There are 5 ways to turn a row about zero (a turn may also mirror it). The second row of each pair is the first, turned, with some noise. The first 45 pairs use one turn. New pairs use 2 turns, one after the other, and a turn may come again.
Some pairs, each with its turns in order after it:
[19  0  8  1  2 -8 -2 13]
[ 6  2  3 17 -8 11 -7 -1]
kufi

[  5  -9  10  -7 -17   9  -4  11]
[ -3   8   9  13   5  -7 -10  13]
sevi

[ 17  -7   0  18   7  13 -16   3]
[ 13  -2   4 -11 -10 -26   2 -12]
zoz

[  5  -3   8  -5   3 -10  -9  12]
[  2  -4  10  -4   1 -14   3   6]
fem

[-15  -7  -9  11 -21  -7 -10  15]
[ -9 -17 -13  -9 -11  12   8  12]
kufi

[ 17  11  -7 -13 -10  -4 -11   0]
[ 13  11 -21  11  -9  -3   2   4]
zoz

[-12  -8   5  -2  -3 -16   7  -4]
[ 12   1  -7   8  -6 -10  10   3]
sevi

[  9  -6   2 -14   5  -7   0  -2]
[10 11  9  4  3  0 -5  7]
kufi

[-22  -1 -12   8   5  16  15   0]
[ 15  -7  -9 -19  -2   1 -15 -16]
tozub

[  7   6   0 -16  -7  12 -20  -2]
[  1 -10   9  17   0  14 -10  14]
tozub

[ 12   5   0  -6  -9   4  -9 -15]
[ 14   8   2 -10   7   8   0  -8]
kufi

[  6  16   4  -2 -12 -18   0  -2]
[12  6 -9 15  5 17  1 -5]
zoz

[ -1   8  -4  -6  16   0   5 -10]
[ -9 -15  -7  10  -7   0  -4   6]
zoz

[ 12   0 -15   6  -4  11  19  -6]
[  5  -6  -3  -3  -1  10 -25 -12]
sevi

[-8  6 -6 -7 12  8  5  1]
[  3   5   1 -13   6   6 -12  -2]
tozub

[  9   8  -2  12   7   1   6 -18]
[ -2 -12 -14 -14  -6   7  -6  -3]
sevi

[  4   8  -8 -12 -12   1 -14 -11]
[ 16   3  -5 -14  14   8   9   3]
kufi

[-1 -6  8 -6  8 -2  2 20]
[  0   0  11  -7  -9 -10  -5  12]
fem

[-15  -6   9 -22  20   4   0   7]
[-16   8   8  11  22 -12  -3  14]
kufi

[-12   0  -9  -6  -3   4 -20  -6]
[12 -5  2 13 13  9 -7 -7]
tozub

[ -4   2  12  -2  12  15 -21   1]
[-26   0   8  -5   6  -9  12   4]
sevi

[  0  14   1 -15  -6  14 -11  23]
[ -4 -18  16   2   7  -7 -26   0]
fem

[ 0 -6  4 -2  9 -2  9 -6]
[-6 12 -2 -1 -7  0  8  6]
fem

[ 16  20  -7  -2   5   7 -11   1]
[  8  -4 -10  13 -21  -5   7  -3]
zoz

[-11   5  23   2   3  15   2 -14]
[-19 -19  -5   7  -8 -15   2   6]
sevi

[  9  -5 -18 -29  13  12  -2   0]
[-14   8 -16   0 -23 -15 -10  19]
zoz

[ 12  13 -13   8   3   2 -13 -19]
[  5   8  -2  19   7   3   4 -25]
fem

[  0  10   9 -16 -11  -8  -4   0]
[ 5 18 -8  1  4  9 11  8]
kufi

[  2 -20   7   2 -14  -7   2  11]
[ 14  -7  -3 -10   7  -4   2  21]
fem

[16  5 -8 -2 25  5 -5 -5]
[ 2 17  2 -5  0 21  4 12]
tozub

[  3  -6 -12  15   5   2   3 -17]
[  3  -2  -8 -19 -11  -1 -10  -4]
sevi

[-10  -8   3  -2  -3  -3  -1  -1]
[-2 -4 -8 -8  1 -4  3  5]
fem

[-11   1 -12  11  11  -5   1  -8]
[ -3 -14   9  -5   0 -17   8   0]
kufi

[-24  -6  -4  -1  -5 -13 -10  16]
[ -2  -6 -11  10  22  -7  -2 -15]
tozub

[ 11  -5  -6 -15 -19  -8  -4  -5]
[  5  18 -20   4   9  -1   1   4]
zoz

[ -7 -15  -3   6  -4 -17  16   6]
[  1   8 -10  -2   4 -25   7  -6]
tozub

[ -4  -7  19  -9 -12  20  18 -12]
[ -9 -17  -6  19  -1 -22 -21   1]
sevi

[  7  19 -25  12  13  21  -4 -12]
[  4  14  -3  19  -3  13 -17 -31]
fem

[-14 -22   0  12  -5   5  19   5]
[ 10   5 -15 -16 -12  12  -3  16]
fem

[  6   2  -8 -12   6   6  -9  -4]
[-11  10  -3  -4  11   2  -2 -12]
sevi

[ 2 -8 -1  4  4  2 13 -1]
[ 4  7 -5 -9 -8 -7 -3 -1]
tozub

[ 19   2  -3   6 -11   1   7   4]
[  1  12  -6   2  -1  -4   8 -19]
zoz

[-7  5 -7  1 -6  2  1 14]
[ 0  9 12  1 -4  5  8  2]
zoz

[  0 -18  10  15  13   8   1  10]
[ -7  12 -18   2 -14   3   5 -12]
tozub

[  3  -3   5   8  20  -5 -23   2]
[ -3 -12  23  11   8  12   4  -6]
kufi

New pairs. What belongs after each?
[-15  -8  17  -4  -5  -3  -9  -1]
[  8 -11   8  -9 -11   6  11   3]
sevi fem

[-16   1  -7  -5 -15  22  11  13]
[ -5 -14  -1  -7  27  12 -11   9]
fem kufi

[ -2  -5  -9  -7   2   8 -14  17]
[ 14  -3 -14  -6   2  18   0  -2]
tozub tozub

[ -1  16  13  -4 -19   8   4   2]
[  1 -15 -13   3  -3   6  12 -21]
sevi tozub

[ 6  2  0  3 26  8 -2 13]
[-12  -3  -4  -2   4   9 -22 -14]
tozub fem

[ -7   2   1  -6   4  -8   5 -23]
[-14   0  -5 -11 -11  15  -2  -5]
fem fem

[ 17   3   2 -11 -12  -4   5  -4]
[12  0 14  7 -1  5  7 13]
tozub sevi

[ 21   5  -9  -1  -5  15 -10 -14]
[-16   2 -16 -12  17   2  -9  -3]
kufi sevi

[-1 20  6 -6  2  8  8 -9]
[-11  -1   1  17  -4   1 -15  -3]
tozub tozub

[  7   6 -11 -17  -7   5  11 -15]
[  2   7 -13  20 -14  -1 -11  -5]
kufi zoz

[ -3  -1 -16   2  18   8   4 -17]
[  0  14 -21   3  -3  -8   0 -11]
sevi sevi

[  2 -12  12   5   8   6   4  -3]
[ -2 -14  -4   5   7   8   5 -10]
tozub fem

[-6 12  8  3  9 10 -6 -8]
[ -1  -4   8   9 -12   4 -10  -8]
tozub tozub

[  4   2  -2 -15 -12   8  -2  14]
[  4   0 -19  10   8   6   5  -8]
tozub tozub

[ 14  10  18  -6 -13  -8 -11  -2]
[ 12 -13  14   6 -15 -10   6  12]
tozub sevi

[  9 -10 -22 -11   7  -3   3 -16]
[-19  -1  -3  -6  -3   8  10  21]
tozub tozub

[ -4 -11   6  -6   8  -7  -6  11]
[  6   9  -5   6  -1  11 -10   1]
fem zoz

[-7 -2  4  7 -3  5  1 -8]
[-15  -1  -3  -7   3  -1  -1  -1]
kufi fem

[19 11 10  0  2 -1 -7 -9]
[  7   9   1   0   0   0  -2 -23]
kufi kufi

[  8   2  -2  -2 -18  -4   8  11]
[  2   6   2   5  -4  -9 -10  15]
fem fem

[ 6 -2 -6  0 -2 14 11 -4]
[  6   2  -5   9  -9  -5   1 -10]
zoz sevi

[ -7 -20   4   6   7  11  -7  14]
[16 -8 -3  7  1 17  3 13]
fem kufi

[-19  -2  -8   2  15 -19  13 -19]
[ 11   3 -17  -9 -25 -17  -6  -3]
zoz fem

[ 6  9  0  1  8  0 -3 -5]
[-4 -2 -2 -6  7 -9 -3  6]
sevi kufi

[  3   2   6   7   6   7 -10  11]
[  9   1  -1   1 -10   6  -1 -13]
kufi tozub

[ 20  -1   2 -16   6  14  -4 -12]
[  1  -7   1   5 -24  -9   2 -18]
fem fem

[ 0  4 24 -7  9  9 11 12]
[  4   5  19  11 -12  -3   8  15]
fem sevi

[ 13   3  15  -2   1   1 -16   3]
[ 6 -2  2 11 -6  2  6 22]
zoz tozub

[  4  13  20   1   4  -4   5 -17]
[ 12  20 -14   1   9   0 -10   0]
zoz fem

[ -3 -10  -4  14  -1   2 -17   6]
[-18  -5   7   2   3  -6 -14   6]
sevi tozub

[-12 -11   1   7   2 -10   2  -8]
[14  6 -8  6  3 10 -5  1]
sevi sevi

[ 18  -5   3   3  -1  -1 -16  -6]
[ -4   6  12   9   5   2  12 -15]
sevi sevi

[-16  -4 -12 -10   6   0   1   7]
[  4  -1  11  12  10   1 -15   5]
fem tozub

[ -3   8  17 -12 -17 -18  -2   9]
[  8  -5 -13   9  17   0  -9 -22]
zoz kufi

[-3  2 15 -5 20 -1  1 -1]
[  0  14  -2 -15  -6   6   7   8]
sevi fem

[ 9  6 -1 -9  0  7  9 17]
[ 8 -5 -5 -5  6 11 17  0]
kufi tozub

[ -1   5 -26  -5  25  -1  -4  -9]
[ 1 -9 37 -2  0  8 -3 -3]
fem tozub

[  8  -5  -9  -9 -14  24   0   1]
[ 12 -10  11  -1 -14 -19  -3   8]
fem zoz

[  0  -1   7   7  14  -3  -1 -13]
[  4  -1 -11  -4 -12  -9  12  -2]
fem kufi

[ 6 -1 -1 -2 -9 -4  5 -4]
[ 4 -3 -5  0  3  9  5  4]
sevi tozub

[ 5  1 13 -6 -4  2  3 -3]
[ -5 -15   3   4  -4  -2   0   2]
sevi kufi

[  4   1  -7 -16  -6  11   6  -9]
[ 11 -10   6   6   7 -15  -4   4]
tozub fem

[  9   8 -16  -9   4  10  -3  -8]
[  3  -1 -11 -15  17   5   3  -1]
kufi sevi

[17 -1 11  1  7  9 15  1]
[  8  -2   7  -9   2  16  17 -12]
kufi kufi

[ 19   1  -1 -11  21  -3  13 -16]
[-19   3  20   7  -4   3  24   9]
kufi tozub

[23 -8 -3 -3  5 -5  3 17]
[-12 -11   6  -9  23   0   9  -1]
sevi sevi

[10 17 -5  9  3 -2 16 -9]
[ -6 -15   0 -16   2   2  18 -11]
fem zoz

[-10  -7   4  15  21  -8  -4 -13]
[-19  25   7  -3  -8   6   3   6]
kufi kufi

[ 11  -3  -7   9  -7   8 -12 -15]
[11  0  2 12  4 13 -2 16]
tozub fem

[-14  -7 -12   8   4  -1   7  -4]
[  5 -11   4   1  -4  -9  16   1]
zoz sevi

[ 12  -5  -3  -7  19 -12   3  24]
[  3 -15 -12  13  12 -19  15   5]
tozub kufi

[  0  -2   7   8 -15  -6  -6  -4]
[ -6 -10  -8   6 -11  -9  -8  -6]
zoz zoz

[  1  -6 -10  -5  -2   4   0 -10]
[10 -1  2 -5  6  5 11  1]
sevi kufi

[-21 -14  -4  -6 -10  15 -10  -1]
[10 -5 10 17 20  3 13 -8]
zoz sevi

[ 32  -4  -7 -13  14   2 -16 -11]
[ 18 -15 -15 -13 -14 -13 -16 -16]
kufi zoz

[ -8 -11  19   1  13   7  -3   8]
[  0   3   5 -13 -11  -6  15  15]
sevi fem

[-7  2  2 -1  6 13  6  9]
[  2  -5  -8  -4  -4 -15   3   8]
sevi sevi

[-2  1  4 -2  7 -3  6  1]
[ 0  1  3 -1  3 10  4  0]
fem zoz

[  5  17  -1 -23   9  -1  14 -13]
[ 15  -5 -20 -15   4  10 -16 -10]
zoz fem

[ -2 -30  -5   2  -5  -8  -4  -7]
[  2  -1  -5  24   4  -8   5 -22]
tozub zoz

